Each new row is followed by its nearest point in the smallest flat space through zero that holds the last named rows.
(in the rows, 128 means zero)

J568 (5 x 17):
[[109 110 101 116 161 112 106 140 140 132 127 100  98 112 117 160 147]
 [115 158 126  82 155 143  43 125 184 125 146 150  84 116 136  99 141]
 [102 109 149 113 133 111 132 112 134 140 110 103 140 120 161 198 135]
 [111 134 166 112 121  90  79 141 103 147 118 128 129 136 126 144 120]
 [133 132 106 152 167 135 113 150 159 159 144  90 142 138 153 104 133]]
New rows:
[124 113 133  98  94 104 101 147 102 147 134 151 120 111  97  98 124] => [127 137 140 118 114 107  98 142  99 124 126 148 111 131  95 112 121]
[ 90  99 116 147  89 132 164 131 149 111 162 123  96 164 130 153 159] => [127 113 111 129 130 135 158 118 131 115 124 123 122 117 124 149 136]
[124 137 166 151 144 107 154  99  91 156 116  94 118 135 104 108 156] => [130 121 132 144 124 111 136 141 102 138 123 116 141 136 120 132 122]
[110  97 153 168 113 149 111 152 119 103 108 135 117 106 169 125 170] => [125 127 133 125 128 128 130 123 132 129 126 126 131 127 136 137 129]
[ 93 159 135 157 132 143 113 120 124 109 107 114  87  88 164 159 104] => [115 124 133 111 133 127 120 117 142 126 123 126 121 119 140 154 135]

J891 (5 x 17):
[[148 132  73 112  98 119 122 126 167 115 134 160 138 123  90 142  87]
 [131  86  93 130  74 149 170 113 133 102 127 134 101 127 107 148 138]
 [139 148 117 117 141  86 169 131 125 126 140 138 146 141 107 140 156]
 [108 174 131 154  78 132 155 143 149 165 138 151  94 105 155 145 131]
 [113 137 135 111  91 120 136 124 114 141 118 124 138 101 132  88  95]]
New rows:
[121 142 165 148 129 137  84 149  98 170 134 132 127 162 110 140 147] => [123 143 151 143 156 133 108 137 127 142 130 123 124 133 150 133 140]
[166 122 115 143 116 146 162 105  79 165 149 180 139 100 103 142 147] => [128 130 116 127 108 117 164 126 128 126 133 135 123 128 119 137 143]
[150 130 136 120 138 114 138 165  96 113 150 152 106 168 113 141 143] => [137 129 124 130 147 115 144 130 128 122 136 130 131 144 119 146 155]
[143 142 136  88 126 113 142 133 145 122 154 157 134 117 149 107 115] => [128 149 123 117 121 108 133 131 131 137 130 137 142 120 122 118 114]

J186 (5 x 17):
[[136 105 160 122  98 104 121  88 109 154 113 150 163 126 116 128  94]
 [106 136  98 115 120  94 127  48 102 161 130 118 119 120 100 112 153]
 [ 85 134 116 121 150 140  88  79 108 111  96 109 149 136 186 134 109]
 [139  98 159 172 168  78 131 155 130 123 147 102 146 159 167 153 109]
 [101 101 150 112  95 132 141 121 146 133 134 141 139 112 148 127 113]]
New rows:
[ 88  88 163 125 131 111 146 128  90 119  99 110 151 126 153 151  89] => [109 100 157 133 126 112 119 112 126 128 122 126 158 135 169 140  95]
[119 164 139 164 106  92 148 109 161 114 161 108 162 139 125 166 158] => [122 114 130 141 136  97 143 126 133 137 150 114 122 133 132 131 138]
[131 130 122 153 127 168 160  95 152 114 131 160 105 148 143 103  91] => [120 128 130 118 118 146 127 132 135 122 123 135 129 121 135 126 124]
[156 147 166 103 127 106 132 121 147  92 147  93 109 116 101 113 129] => [139 129 127 132 127 121 139 139 131 133 138 129 120 128 112 126 137]
[123 152 127 166 145 146 158 136 136  97 163  95 141 158 160 129 168] => [117 132 114 145 161 124 134 154 141 111 146 101 110 138 154 136 147]
[153 122 100 153 118 146 108 167 118  91  91 118 142 161  88 134 168] => [164 156 116 137 148 147 116 158 119 115 116 130 120 138 106 129 134]

J467 (5 x 17):
[[108 110 142 130 151 128 150 116 102 132 104 113 121 114 105 113 173]
 [157 134 123 122  97 149 170 170  62 124 103 107 173 106 156 106 124]
 [110  91 115 141  96 129 160 132  98 129 170  67 118 106 109 114 186]
 [109  89 168 105 136 126 196  93 113 154 125 174 179 128  86 150 145]
 [144 125 137 132 113 113 184 110  91 124 115 134 134 113 142 100 104]]
New rows:
[127 149 134 138 145 156 143 155 100 124  68 134 139 188 101  68 112] => [138 145 139 123 153 137 132 139  99 124  71 136 138 120 139 111 126]
[ 94 131 106 105 110 154 149 188 120 121 134 100 128  95 124 119 129] => [132 125 115 128 108 146 129 161 105 127 135  96 143 118 134 125 150]
[146 124 123 110 175 160 121 114 128 113  88 109 154 145 100 127 128] => [123 134 139 119 157 140 117 137 121 132  91 138 139 129 121 131 143]
[135  95 125 102 160  92 124 188 188 150 127 129 122 108  82 128 117] => [116 125 131 123 140 133 107 127 150 134 134 137 129 138 114 147 139]

J654 (5 x 17):
[[104 120 131 121 210 152 104 153 142 154 134 100 123 175 133 112 124]
 [147 124 146 190 158 171 124 108 125 125 142 101 121 156 107 127 112]
 [136  70 194 158 147 121 129 136 140 136 139 117 141  79 102 105 139]
 [158 143 179 133 110  77 150 106  92 110 159 109 137 102  76 123 114]
 [105 126 160 152 190 141 104  93 138 123 146  99 165 161 125  73 103]]
New rows:
[121 144 169 123 122 148 128 144 132 130 134 132 124  97 140 121  82] => [128 120 141 132 129 123 128 125 129 127 131 127 134 118 123 121 128]
[121 132 170 129  86  84 138 148 141 131 122 122 150 122 160 133 131] => [125 121 139 111 108 101 133 127 128 124 127 139 140  99 128 120 134]
[134 188 149 133 152 110 125 132 141 158 116 153 123 116 138 169 132] => [132 138 121 114 128 121 132 140 120 132 129 126 117 134 124 140 130]
[183  99 112 123 133 117 154 126 101 108 150 119 130 143 119 115  89] => [143 141 139 138 126 121 136 119 112 122 140 116 124 133 107 133 119]
[155 127 130 119 151 146 144 153 125 105 123 127 130 161 135 130 130] => [130 133 122 130 144 139 126 137 126 135 130 120 116 146 125 136 126]

J211 (5 x 17):
[[107  81  96 116 114 189 166 130  86 130  94 194 140 136 144 160 163]
 [135 173  95  96  96 166 183 176 119 116 127 129 170 102 113 133 122]
 [152 184 136  97  77 175 152 178  98 126 127 150 106 158 110 134 140]
 [ 99 145 141 122 139 199 171 124 123 133 166 150 136 125 147 187 144]
 [106 100  79  90  95 199  93 117 138 139 127 153 185 119  89 147 117]]
New rows:
[121 135 126 158 126 135 138 154 129 185 105 138 140  92 114 112 129] => [129 127 115 124 125 126 139 136 126 124 120 128 141 118 127 123 126]
[134 123 113 135 124 168 152 123 127 122 129 129 126 132 112 159 109] => [119 131 122 119 123 158 139 130 125 130 135 139 139 126 127 145 132]
[107 147 151 122 125 107 101 127 138  68 127 116 125 151 142 133 154] => [133 136 145 134 132 117 119 126 131 129 135 121 111 137 130 125 128]

J671 (5 x 17):
[[155 117 130 140 114  62 159 147 136 119 118 124 122 138 100 127 125]
 [176 132 121 149 123 111 111 143 119 107 130 102 103 111  58 111 150]
 [146 127  75 141  74 120 135 122  98  82 114 121 111 169  91  87 153]
 [119 134  96 114  98 147  95 148 126 102 148 135 109 120 103 104 141]
 [127 102 121 136 146 129  97 147 157  64 148 104 107 170  80  88 143]]
New rows:
[ 97  68 126 105 112  76 129 115  84 158 140 127  88 132 133 121 143] => [125 126 119 123 107 104 144 136 129 127 125 139 129 135 132 128 123]
[120 120 127 165 163 116 173 118 110 185 124 100 150 120 168 148 113] => [137 130 156 140 151 119 162 101 119 165 105 125 150 126 161 157 116]
[119 120 157 115 169 129  99  86 114 140 142 135 141 120 176 113  97] => [109 126 151 125 162 156 124 112 136 145 129 128 143 128 161 142 119]
[134  99 107 149 163 110 116 104 109 124 108 138 114 125 141 113  79] => [131 123 135 136 139 125 138 118 128 127 120 121 133 142 133 129 127]
[174  89 100 155 140  73 112 150  91  69 136 116  99 124 128 155 140] => [157 121 124 143 121  92 135 141 130 107 124 113 115 137  86 115 137]
[122 117 155 102 153  67 137 131 134 148 123 130 133 139 106 107 151] => [137 116 145 133 139  88 144 143 147 125 127 124 128 134 118 133 120]
